The groups are shells around one centre, one inside the other: the same stretched ball of 6 dimensions in 10 sizes.
Known rows, each followed by its group:
[-64  14  47  -1 -16   4  28 -28  12  40  56 -41   3   0   5]
Q_182
[-42  13  42 -13  -6  27  12   1  10  17  48 -41  -3  12  12]
Q_163
[-52  11  28 -22 -34  -9  18   4  -3  20  37 -55 -11  -7  15]
Q_735
[-56  12  30   5 -45  10  33  22  13  21  42 -35  15  15  14]
Q_735
[-52  -3  40  -1   7   3   5 -22   1  26  50 -44  -2  -2   0]
Q_99
[-37  12  58 -25   7 -18   8  -6  -3  35  34 -51   4   1   4]
Q_182
[-53  23  78 -13  23 -18  29 -27  13  69  36 -41  31  12  -4]
Q_686
[-43   9  52 -11  -7   9   3 -30   2  18  66 -44 -19  -6   7]
Q_873
[-38  24  71 -25  22 -16  24   9   9  58  15 -44  35  22   2]
Q_770
[-40  12  66 -16  15 -31  17   0   0  52  23 -45  27  10  -2]
Q_224
[-54  17  33 -18  -8  22  25   9  13  29  31 -47   8  14  14]
Q_628
[-60   9  64   8  -2 -31  30 -21   7  60  42 -36  31   6  -6]
Q_770
[-60  21  63 -11  11  -5  31 -24  15  60  38 -42  22  10   1]
Q_163
[-51  23  68 -24  11 -26  28 -13   6  62  26 -49  24   7   1]
Q_182
[-64   9  37   7 -37 -10  34   1   8  36  44 -38  17   5   7]
Q_224
[-60  18  52   4 -12  13  34 -10  20  44  49 -32  22  17   6]
Q_99
[-56  19  53 -17  15  -4  28  -5  12  55  24 -46  26  14   3]
Q_99
[-53   8  47   1   2  -6  26   9  10  45  27 -38  32  18   1]
Q_873
[-51  11  47  13 -37   5  29   4  12  26  56 -28  15  14   7]
Q_224
[-46  29  66 -42  12 -24  23 -13   3  58  22 -58  10   1   7]
Q_770
[-35  22  73 -29  22  -9  11 -17   4  46  37 -48   8   7   3]
Q_224
[-45   8  49 -17   4  12   0 -35   0  19  62 -50 -23  -9   6]
Q_224
[-44  19  79  -5  17  -3  20 -29  13  52  52 -34  20  13  -2]
Q_341
[-68  21  69 -17  10 -43  36 -37   6  80  30 -52  26  -4  -5]
Q_341
[-36  16  68 -26   8 -18   7 -21  -2  38  44 -49  -2  -2   3]
Q_686
[-42  10  34 -22  -5  33  -1 -17   3   4  59 -50 -30  -4  15]
Q_770
[-56   1  46  -3   9 -14  14 -19   1  41  39 -46  11  -1  -3]
Q_182
[-56   8  51   4 -24 -14  22 -22   4  35  58 -39   4  -3   2]
Q_873
[-50  10  70   5   0 -14  20 -29   8  47  56 -33  17   6  -4]
Q_735
[-35  18  50 -13  -2  36  12   5  15  16  50 -36   1  20  13]
Q_735
[-40  14  62   3  -4   6  23   8  14  36  43 -28  28  25   3]
Q_99
[-44   8  61 -22  22 -18   3 -32  -4  41  43 -52  -3  -8  -2]
Q_182
[-39  10  70 -15   8 -26   6 -28  -4  40  49 -46   2  -5  -2]
Q_341
[-39   5  67   8   4 -15  15  -3   5  40  44 -29  28  16  -4]
Q_770
[-43  11  39 -15 -22  23   3 -20   3   5  68 -47 -30  -7  14]
Q_686
[-55   6  21   8 -48  23  24  15  10   7  54 -35   0  10  15]
Q_735
[-36   9  62  -9  30  13   6 -11   9  35  43 -37  14  16   0]
Q_224
[-67  13  58 -12  30 -14  26 -36  10  67  32 -49  22   3  -5]
Q_735
[-65  12  26 -19 -40  -6  20 -24  -2  22  54 -58 -26 -20  14]
Q_341
[-40  21  71  -1 -16 -15  30   7  11  46  40 -30  32  20   3]
Q_628
[-48  23  55 -48  32   0   6 -32   2  44  33 -65 -14  -7   8]
Q_628
[-50   1  51   0  30   3  12 -11   8  43  34 -39  24  15  -5]
Q_341
[-40  29  63 -39  20  11  15 -13  10  42  34 -53   1  10  11]
Q_628
[-55  24  60 -18   2 -11  34  -3  13  58  26 -44  28  14   5]
Q_182
[-57  19  50 -30  18  -9  21 -17   6  53  25 -57   9   2   5]
Q_163
[-29   1  57  -2  14  10  -1  -1   3  19  49 -34   8  14   1]
Q_873
[-63  11  41  15 -40   0  39   4  15  36  49 -30  23  14   7]
Q_873
[-38  22  69  -6   2  12  23   0  17  39  46 -30  23  24   6]
Q_686
[-56  19  47 -21   8  11  21 -18  11  41  39 -50   3   5   8]
Q_163
[-48  11  44 -35   6 -28   9 -10  -8  39  24 -64  -4 -11   6]
Q_686
[-37  28  78 -20   2 -17  28   0  10  54  32 -39  28  18   4]
Q_628
[-42  -8  51  -1  30   1  -7 -29  -2  26  52 -42  -1  -1  -6]
Q_628
[-54   2  38  -9 -15 -19  14  -9  -4  30  40 -50  -1  -7   4]
Q_99
[-64   2  31   2 -16   8  16 -24   5  25  56 -45  -7  -6   5]
Q_99
[-45   8  21 -17 -25  29   7   8   4  -1  49 -49 -21   1  18]
Q_341
[-31  14  76 -15  35  -7   9  -6   6  47  33 -38  26  19  -4]
Q_873
[-47  15  74 -32  37 -41  11 -33  -4  66  25 -57  14  -6  -6]
Q_686
[-38  18  67 -26  14 -23  16  -2   1  49  25 -48  19   9   2]
Q_163
[-60  21  48 -25   8  -1  26 -18  10  50  32 -53   8   3   7]
Q_163
[-26  12  65 -37  29 -12  -7 -15  -7  31  36 -55  -8  -2   3]
Q_770

New rows. What belongs after each?
[-45   2  50  -3  -6 -32  16   7  -3  40  28 -42  23   5  -1]
Q_628
[-48   6  29 -18 -28  11   2 -19  -4   3  62 -54 -35 -16  14]
Q_770
[-61  22  56 -26  10 -26  32 -15   6  66  20 -54  22   3   2]
Q_163
[-50  14  43  16 -46  25  31  11  19  17  62 -23  13  21  13]
Q_735
[-56   4  58 -25  37 -31   3 -50  -7  55  38 -61  -4 -18  -7]
Q_341
[-34   7  46 -23  12  30 -12 -28   0   4  64 -50 -33  -5  10]
Q_628
[-63  14  57  10  -1   1  35 -15  18  54  44 -31  32  17  -1]
Q_873
[-66  15  62   5   4  -2  31 -36  16  57  53 -36  20   7  -2]
Q_735
[-63  24  58 -23   2 -17  31 -27   9  60  35 -52  11  -1   5]
Q_163
[-60  25  63 -47  32 -28  20 -41   1  70  22 -68   3 -11   2]
Q_628
[-68   7  41  -4 -17 -17  25 -30   3  43  49 -49   1 -11   2]
Q_99
[-48   6  47 -30  39 -10   3 -17  -3  44  22 -59   4  -2   0]
Q_735
[-32  14  54 -24   7   9   4  -3   2  22  42 -46  -4   7   9]
Q_182
[-46  13  36 -10 -21  16  21  17  10  20  39 -41   7  14  14]
Q_224
[-38  13  74 -14  12 -28  14 -14   0  49  38 -42  18   6  -3]
Q_686
[-60   4  37 -10 -16 -30  22  -5  -3  41  30 -52   9  -7   3]
Q_770
[-25  -1  46  -8   6  28 -15  -8  -1  -4  64 -39 -21   5   7]
Q_628
[-43   5  31   2 -30  34   9   3   9  -1  64 -35 -13   8  14]
Q_873
[-44   7  44 -26  31  11   1 -15   2  31  34 -53  -3   3   4]
Q_770
[-53  19  67 -33  41 -33  21 -19   2  73  11 -57  27   5  -4]
Q_686
[-53  21  74 -22  28 -41  30 -14   6  78  14 -49  40   9  -6]
Q_686
[-58   3  20   8 -42  38  15 -11  11  -1  72 -37 -21   0  15]
Q_341
[-42   2  32 -18   6  34  -9 -24   0   1  62 -51 -33  -7  11]
Q_628
[-33   9  61 -10   9   7   3 -12   4  25  52 -38   1   9   3]
Q_182
[-40  -6  57   2  19 -12  -1 -22  -3  31  50 -39   8   1  -7]
Q_735
[-61  18  58  16 -23   8  41  -8  22  47  54 -24  31  21   4]
Q_735
[-44  17  79 -19  22 -44  22 -14   1  68  23 -46  33   7  -6]
Q_735
[-53   8  57 -23   8 -33   9 -37  -7  46  42 -57  -6 -17  -1]
Q_686
[-43  12  50 -29  14  14  -4 -37   0  21  57 -55 -28 -11   8]
Q_770
[-56  19  34 -24  -6  11  26   9  11  36  25 -51   9  11  13]
Q_628
[-37   4  44 -21  11  10  -6 -16  -3  14  50 -51 -18  -4   6]
Q_163
[-36   1  53 -16  26  -3  -4 -13  -3  28  40 -47   1   3  -1]
Q_163
[-45  16  51 -28  24  -5  18   7   6  48  14 -51  21  14   5]
Q_735
[-63  12  49 -13 -19 -24  22 -37   0  43  52 -52  -7 -16   4]
Q_770
[-44  19  71   5   6  19  24 -14  20  41  57 -25  23  24   2]
Q_628
[-59  13  37   2 -11  29  27  -3  18  29  48 -35  11  16  10]
Q_770
[-60  -2  38  24 -27  -3  26   0   9  30  51 -29  22  11   0]
Q_341
[-52   8  37 -17 -14   9   6 -28   0  16  60 -52 -26 -13  10]
Q_163
[-41  29  65 -29   4   7  20 -10  11  40  41 -46   4  11  11]
Q_770
[-53  13  24 -10 -44  29  17  -3   8   3  61 -45 -23  -1  20]
Q_770
[-50   6  49  -9   4  17   2 -43   4  21  70 -45 -22  -8   4]
Q_735
[-73  13  46 -14  -2 -30  33 -27   4  63  30 -55  15  -8   0]
Q_873
[-72   9  31   0 -34  -7  33 -13   8  38  46 -46   6  -3   8]
Q_224
[-71  19  54 -13   8 -13  35 -32  12  66  35 -49  19   1   1]
Q_873
[-22   6  59  -2   5  18  -1   9   6  11  52 -30   7  21   5]
Q_341
[-62   6  16  -3 -48  21  18 -10   5   5  63 -47 -25  -9  17]
Q_735
[-37  16  43  -5 -26  38  14  10  14   5  59 -33  -6  17  17]
Q_735
[-42   2  62  13  16  -1  16  -1  11  41  42 -26  35  23  -6]
Q_735
[-36  -3  66  -5  38 -24   0 -12  -4  45  32 -41  23   8 -11]
Q_628
[-45   9  74 -16  51 -13   6 -38   4  58  38 -45  17   5  -9]
Q_735
[-37  25  65 -38  14   5   6 -27   3  34  48 -54 -15  -2   9]
Q_628
[-73  -1  36  -2  -2 -19  18 -40   0  45  47 -53  -2 -16  -2]
Q_628
[-50  19  57 -50  24 -34   9 -31  -9  54  23 -71  -9 -17   4]
Q_341
[-62   1  52 -13  36 -22   9 -45  -1  56  37 -54   7 -10  -9]
Q_628
[-37  11  61 -34  40   4  -8 -38  -2  32  46 -56 -16  -6   1]
Q_735
[-34   7  51   1 -13  23   3 -11   6   7  69 -33 -11   7   8]
Q_686
[-48   3  27  -7 -10  35   2 -14   5   2  62 -44 -23  -1  12]
Q_770
[-44  18  49 -38  14 -11  13   1   0  41  19 -59   5   3   8]
Q_873
